The rows of a group lie close to one hidden flat surface of 8 dimensions, which may be shifted away from zero. Surfaces can cross.
(in the rows, 128 means zero)
Known rows, each followed by its group:
[ 67 124 194 133 141 108 164 135 155 118 173  92 139 168  99 116  89]
Q_422
[157 134 140  98 150  96 146 154 101  91 140 135 164 104 185 156 137]
Q_330
[ 94 154  57 112 139 114 150 194  96 142 117 142 168 122 126 106 126]
Q_351
[121 114 118 149 108 147 134 124 128 143 120 142 127 135 125 129 114]
Q_351
[113 107 168 186 173 209 116 114 105 145 172  73 126 122 119 108 123]
Q_422
[108 125 126 137 184 104 104 124 124 119 107 133 116  93 167 135  97]
Q_927
[ 93 125 111 160 175 128  78 112 144  89  85 152 102 108 154 176  88]
Q_330
[173 105 135 118  70 103 136  94 171 165 118 146  87 138 108 117 113]
Q_422
[143 109 190 142 112 120  82 130 100 142 151 118 145 135  84  82 157]
Q_834
[110 129  88 116 130 154 164 152 126 158 142 141 161 104 123  91 126]
Q_330
[141 135 145  97 141 115 180  94 185 120 149 101  90 129 156 153 103]
Q_834
[113 136 126 121 131 119 134 100 149 113 105 144 116 125 150 150 122]
Q_351
[ 66 119 138 155 116 177 147 111 109 150 125 149 170 135 117  98 136]
Q_330
[142 145 146  82 136 110 178 152 161 111 183  88 131 141 117 129 125]
Q_834
[147 145  94 113 157 107 140 157  71 127 113 128 151 100 191 137 139]
Q_927
[123 118  91 167  99 152 160 146 115 181 132  96 106 170 101 116 101]
Q_422
[150 105 136 161 121 107  99 140  98 119 106 147 125 129 155 161 102]
Q_422
[120 130 100 143 143 146 110 115 137 145 115 119  98 122 120 120 120]
Q_422
[ 99 147  63 130 170 151 139 166 151  97 125 134 130 112 134 166  92]
Q_834
[113 130 155 134 152 117  94 132 127  76 123 136 137 127 135 161 126]
Q_330
[177  91 247 123 156  70 103 169 106  79 194 110 170 113 147 134 107]
Q_927
[113 118 184 119 193 113 108  61 186  94 130 122  87  85 174 149  95]
Q_927
[132 105 167 145 123 129 153  83 132 136 120 129 115 129 173 146 105]
Q_422
[ 82 160  26 142 174 130  95 131 152 136  71 129  70 117 120 141  95]
Q_351
[136 119 189 115  93  86 114 140 118 114 145 132 152 155  95 113 146]
Q_927
[181 120 103  93 115 182 172 126 192 141 178 128 123 101 109 117 130]
Q_330
[156  87 141 161  79 155 162 143 108 121 132 172 170 137 160 172 100]
Q_927
[120 125 142 126 103 144 158  49 150 131  93 150 107 133 174 159 136]
Q_834
[115 139 100 132  88 180 144 129 114 139 126 139 155 145  99 117 170]
Q_834
[ 99 117 175 128  99 113 158 103 115 126 119 157 165 142 153 129 130]
Q_834
[ 53 132 108 130 141 112 135  97 143 143  79 170 131 113 148 114 105]
Q_330
[141 109 101 127 119  58 112 140 154 168 101 146  86 120 115 104  70]
Q_927
[111 126 171 154 106 151 170 132 106 103 149  99 150 184 138 171 124]
Q_422
[134 159  95 113 140 136 143 105 127 145 117  88  87 137 138 126 153]
Q_351
[114 133 180 106  62 140 152  50 158 111 110 165 138 156 126 142 178]
Q_927
[ 71 159  85 127 161  82  92 153 126  79  71 160 131 130 140 167 110]
Q_351
[127 118  79 149 115 133 131 137 113 169 102 149 122 119 129 112 107]
Q_351
[162 122 158 139 133 108  89 109 111 136 124 101  93 132 129 123 139]
Q_351
[118 129 144 121  82 127 142  99 163 122 120 141 116 164 101 142 135]
Q_927
[171 140 124 102 113 133 138 112 154 119 140 110 100 136 123 147 153]
Q_330
[141 148 123 131 134 112  95 118 124 101 107 104  89 149 131 166 141]
Q_330
[146  90 135 175 111 125 121 144 113 164 132 121 113 141 119 120  79]
Q_422
[114 103 190 124  86 134 125  96 144 131 138 167 161 129  99  97 145]
Q_834
[ 60 143  95 179 125 163 113 173  79 101 105 139 169 169 108 161 126]
Q_927
[115 144  92 119 175  95 165 157 134 127 132  92 107 127 164 147  79]
Q_834
[119 135 136 101 214   4 115 168 143 130 135  85  88 101 155 107  51]
Q_834
[124 131 113 149 154  96 105 138  85 140  98 113 111 126 159 131 114]
Q_351
[132 110 172 171 109 164 127 150 116 114 167  98 140 173  90 147 118]
Q_422
[134 116 122 146 161  89  82 130 153 132 112 118  75 114 121 133  74]
Q_330
[113 101  95 128 110 170 162 145 175 157 153 170 155 104  93  93  92]
Q_351
[137 116 122 149  85  79 124 176 110 124 111 141 131 170 114 159  90]
Q_422
[100 115 132 143  89 114 103  90 129 167  84 168 121 135 103  90 135]
Q_927
[148 131 102 120 106 135 134  98 142 155 109 133  98 125 129 120 140]
Q_351
[120 132 105 167 130 160 114 104 108 139  98 113  95 144 138 148 130]
Q_330
[ 98 145 122  86 127 109 163 139 160 101 134 153 155 125 132 136 124]
Q_834

New rows, each followed by its group:
[134 128  72 111 129 163 155 140 166 161 146 134 124 101 106  96 117]
Q_330
[169 123  94 147  88 117 101 163  98 133 110 134 122 154 109 149 134]
Q_422
[142 132 129 120 169 148 125  79 136 155 129 101  90  91 156 103 142]
Q_927
[ 91 128 140 144 126 126 128 127 136  86 110 153 143 147 138 175 108]
Q_927
[125 136 122 125 105 126 105 143 132 110 124 142 136 145  90 132 147]
Q_351
[152 147  84  91 123 129 116 115 170 151 126 126  91 111  93  95 152]
Q_351
[124 149 111 117 135 153 139  92 145 143 126 101  95 131 125 119 154]
Q_927
[109 119  83 152 161 194 112 159 150 119 145 144 144  97 102 129 103]
Q_330
[155 114 131 145 149 152  63 119 139 131 133 126 103  98 102 111 136]
Q_422
[121 137 114 116 103 142 186 121 115 142 125 134 151 140 153 131 144]
Q_351
[ 78 143  76 127 100 145 162 144 136 114 100 173 160 143 126 152 121]
Q_351
[156  83 177 149  60 112 165 110 161 165 150 126 108 168 104 123  83]
Q_422
[157 123 134 115 125 145 154 121 127 166 161  97 123 120 126  91 142]
Q_351
[132 130 115 131 180 146 103 146 168  81 147 117 110 105 123 164  97]
Q_834
[ 67 119 102 158 134 152 140 105 165 109  91 172 122 131 148 177  74]
Q_351
[123 146 155 126 141 104 122  96 115 100 105 104 104 147 165 165 142]
Q_351
[137 156  84 122 163 141  87 158 126 103 127 111 113 117 108 137 147]
Q_834
[ 92 146 113  99 124  82 164 122 158 155 117 116 105 146 117 101 107]
Q_422
[110 110 129 152 146  96  91 163 109 119 115 156 147 117 129 129  92]
Q_351
[112 122 151 116 128 125 136 133 148 105 144 147 155 125 124 134 118]
Q_351
[110 118 122 129 144 136 160 116 145 142 133 136 128 109 152 125  97]
Q_351
[132  93 207 127 113  75 114 125 170 119 158 133 125 140  94 115  87]
Q_422
[170 152  81 111 154 145 137 161 150 153 171  49  77 133  86 106 129]
Q_834
[125 151 114  93 119  87 144 128 112 118 102 145 142 127 157 133 153]
Q_351
[116 133  89 132 135 112  99 114 146 128  82 152  97 118 131 141 111]
Q_351
[111 140 129 133 144 158 123 115 138 128 138 102 114 135 108 119 142]
Q_422
[142 126 145 136 120 152 128 126 109 143 148 105 133 135 116 110 154]
Q_927
[118 118 188 121 152 114 124  85 167  86 131 139 118 116 160 161 109]
Q_927
[168 136 112 128 134 158 101 108 150 144 141  88  76 126  98 115 149]
Q_834
[105 131 153 129 163  88 106 166 104 126 146 102 143 129 110  96 118]
Q_422
[118 149  98 118 117 138 167 118 124 170 128  93 109 148 121 100 142]
Q_422
[158  99 149 155 122 138 113  92 128 136 113 140 104 115 160 149 113]
Q_422
[127 133 123 154 145 146 114 160  78 143 144  89 138 139 116 112 143]
Q_422
[138 136 118 111 140  90 116 132 100 152 113 124 124 111 143  94 143]
Q_927
[133 100 147 164  96 130 100 115 121 129 107 154 125 143 122 147 114]
Q_351
[128 141 156 141 130 134 102 114  78  81 103 134 149 139 166 174 167]
Q_834
[112 132 186 132 138 116 143 125 100  95 141 110 156 149 159 153 134]
Q_422
[175 121 107 142  97 215 106  63 170 137 125 125  77 124 104 144 165]
Q_422
[108 139 145 125 162 119 139  97 144 109 121 110 104 125 165 154 115]
Q_351
[ 89 130 138 129 123 159 130  87 163 108 116 154 132 128 122 143 135]
Q_330
[134 122 147 123 140  90 118 138 165 116 143 112  98 139 109 136  92]
Q_927
[114 144  85 133 126 162 154 117 135 150 119 110 108 139 126 131 131]
Q_351
[ 68 145 118 141 152 137 112 106 175  72 100 145 107 141 125 184  99]
Q_351
[116 151 110 108  93 133 159 126 101 141 115 133 152 149 125 113 174]
Q_834
[176 126 164 125 122 150 123 141 124 139 188  61 116 152  79 100 159]
Q_834
[119 170 136  91 160 108 130 130 101  96 130  99 142 129 152 133 177]
Q_927
[132 142 105 128  89 145 145 143 101 144 128 116 141 161 102 118 163]
Q_927
[193 117 130  99 100 105 128 104 127 179 126 128 105 104 131  81 155]
Q_351
[123 154 105 122 140 153 109 124 129 112 120 113 115 134 112 136 161]
Q_422
[109  96  84 198 103 162  80 138 134 151  94 167 108 138  86 137  82]
Q_351
[130 117 158 156 119 142 155 111  58 145 118 120 154 142 187 138 145]
Q_330
[158 106 112 195 163 122  90 199  34 167 139  73 122 132 136 110  95]
Q_330
[163  87 154 161 104 153 101 103 145 156 140 130 102 126 101 113 113]
Q_351
[ 97 138 119 132 156 115 123 148 120 108 120 130 136 127 138 141 110]
Q_351
[138 131 171  99  83 134 123  66 152 119 117 155 129 133 118 119 185]
Q_834
[137 104 172 159 162 102  74 171  82 127 151 110 147 113 116 101 111]
Q_422
[140 142 132 107 125 134 103  94 160  95 114 141 107 123 122 153 157]
Q_422
[138 133 148 129 134 151  91 115 141  95 135 124 121 125 109 143 154]
Q_422
[100 142 108 134 153 107 121 155 118  99 110 129 132 135 141 159 107]
Q_927
[155 121 154 144 137 137  82 142 108 134 153  91 116 132  92 104 148]
Q_834
[153 123 108 138  80 140 107 102 134 148  99 142  96 145 104 128 149]
Q_351
[125 149  91 113 136 114 146 132 108 146 109 121 124 125 152 122 138]
Q_351
[ 95 115 159 145 124 137 141 105 148  94 119 154 138 141 148 171 100]
Q_351
[152 132  91 126  66 105 175 139 107 171 109 118 112 173 128 127 130]
Q_422
[137 118 165 118 117 113 164 146 132 150 175  91 138 148 105  94 119]
Q_834
[128 152 167 102 149 121 127 121 120  97 149  93 134 135 135 131 169]
Q_927
[123 128 129 141 138 141 120 140 118 155 149  91 118 136  95  92 129]
Q_422
[133 107 114 144 102 116 129 125  74 156  86 185 162 105 176 120 131]
Q_927
[ 88 119 146 142 154 131 110 129 135 102 125 155 151 112 132 136 106]
Q_330
[114 127 140 147 136 143 140 164  94 109 145 118 165 144 133 145 123]
Q_834
[114 125 164 142 185 120 111 151 117 112 161  83 128 123 129 124 106]
Q_351
[107 148 127 136 101 138 123  92 125 140 104 109 101 168 104 124 162]
Q_330
[128 137 133 125 133 121 133 111 106 113 108 126 128 130 168 154 141]
Q_422
[148 133 158  96 106  76 125 128  80 131 117 147 164 119 154 101 174]
Q_927
[128 121 110 141 204 117 113 126 133 129 122 111  97  80 178 137  79]
Q_927
[125 140 141 106  97 106 186  98 129 139 119 119 122 158 158 139 137]
Q_422
[ 72 131 129 154 105 135  87 103 115 157  96 141 123 151  77  87 150]
Q_927
[120 105 101 173 115 207 150  95 134 181 123 127 109 124 124 113 111]
Q_330
[112 104 185 155 143 155 121 103 149  86 144 137 137 129 144 169 101]
Q_927
[122 130 169 118 151 124 175 137 143  72 162 109 148 140 171 187 101]
Q_834
[132 139 128  77 145  95 138 112 199 122 142 127 100 108 115 114 116]
Q_834
[145 125 153 147 113 175 128 136  72 148 158 100 160 138 114  96 180]
Q_927
[123 101 178 158 143  84 124 160  79 163 151  90 137 142 128  88  93]
Q_834
[ 87 108  63 202 136 168 119 152 104 163  98 139 118 137 121 135  69]
Q_351
[126 100 140 167 105 108 128 151  62 143 105 156 164 139 160 138 106]
Q_351
[123 122 151 143 156 157 115 100 135 133 145 100 108 118 125 117 128]
Q_927
[110 123 149 152 147 173 180  86 104 166 142  83 120 135 169 116 128]
Q_422
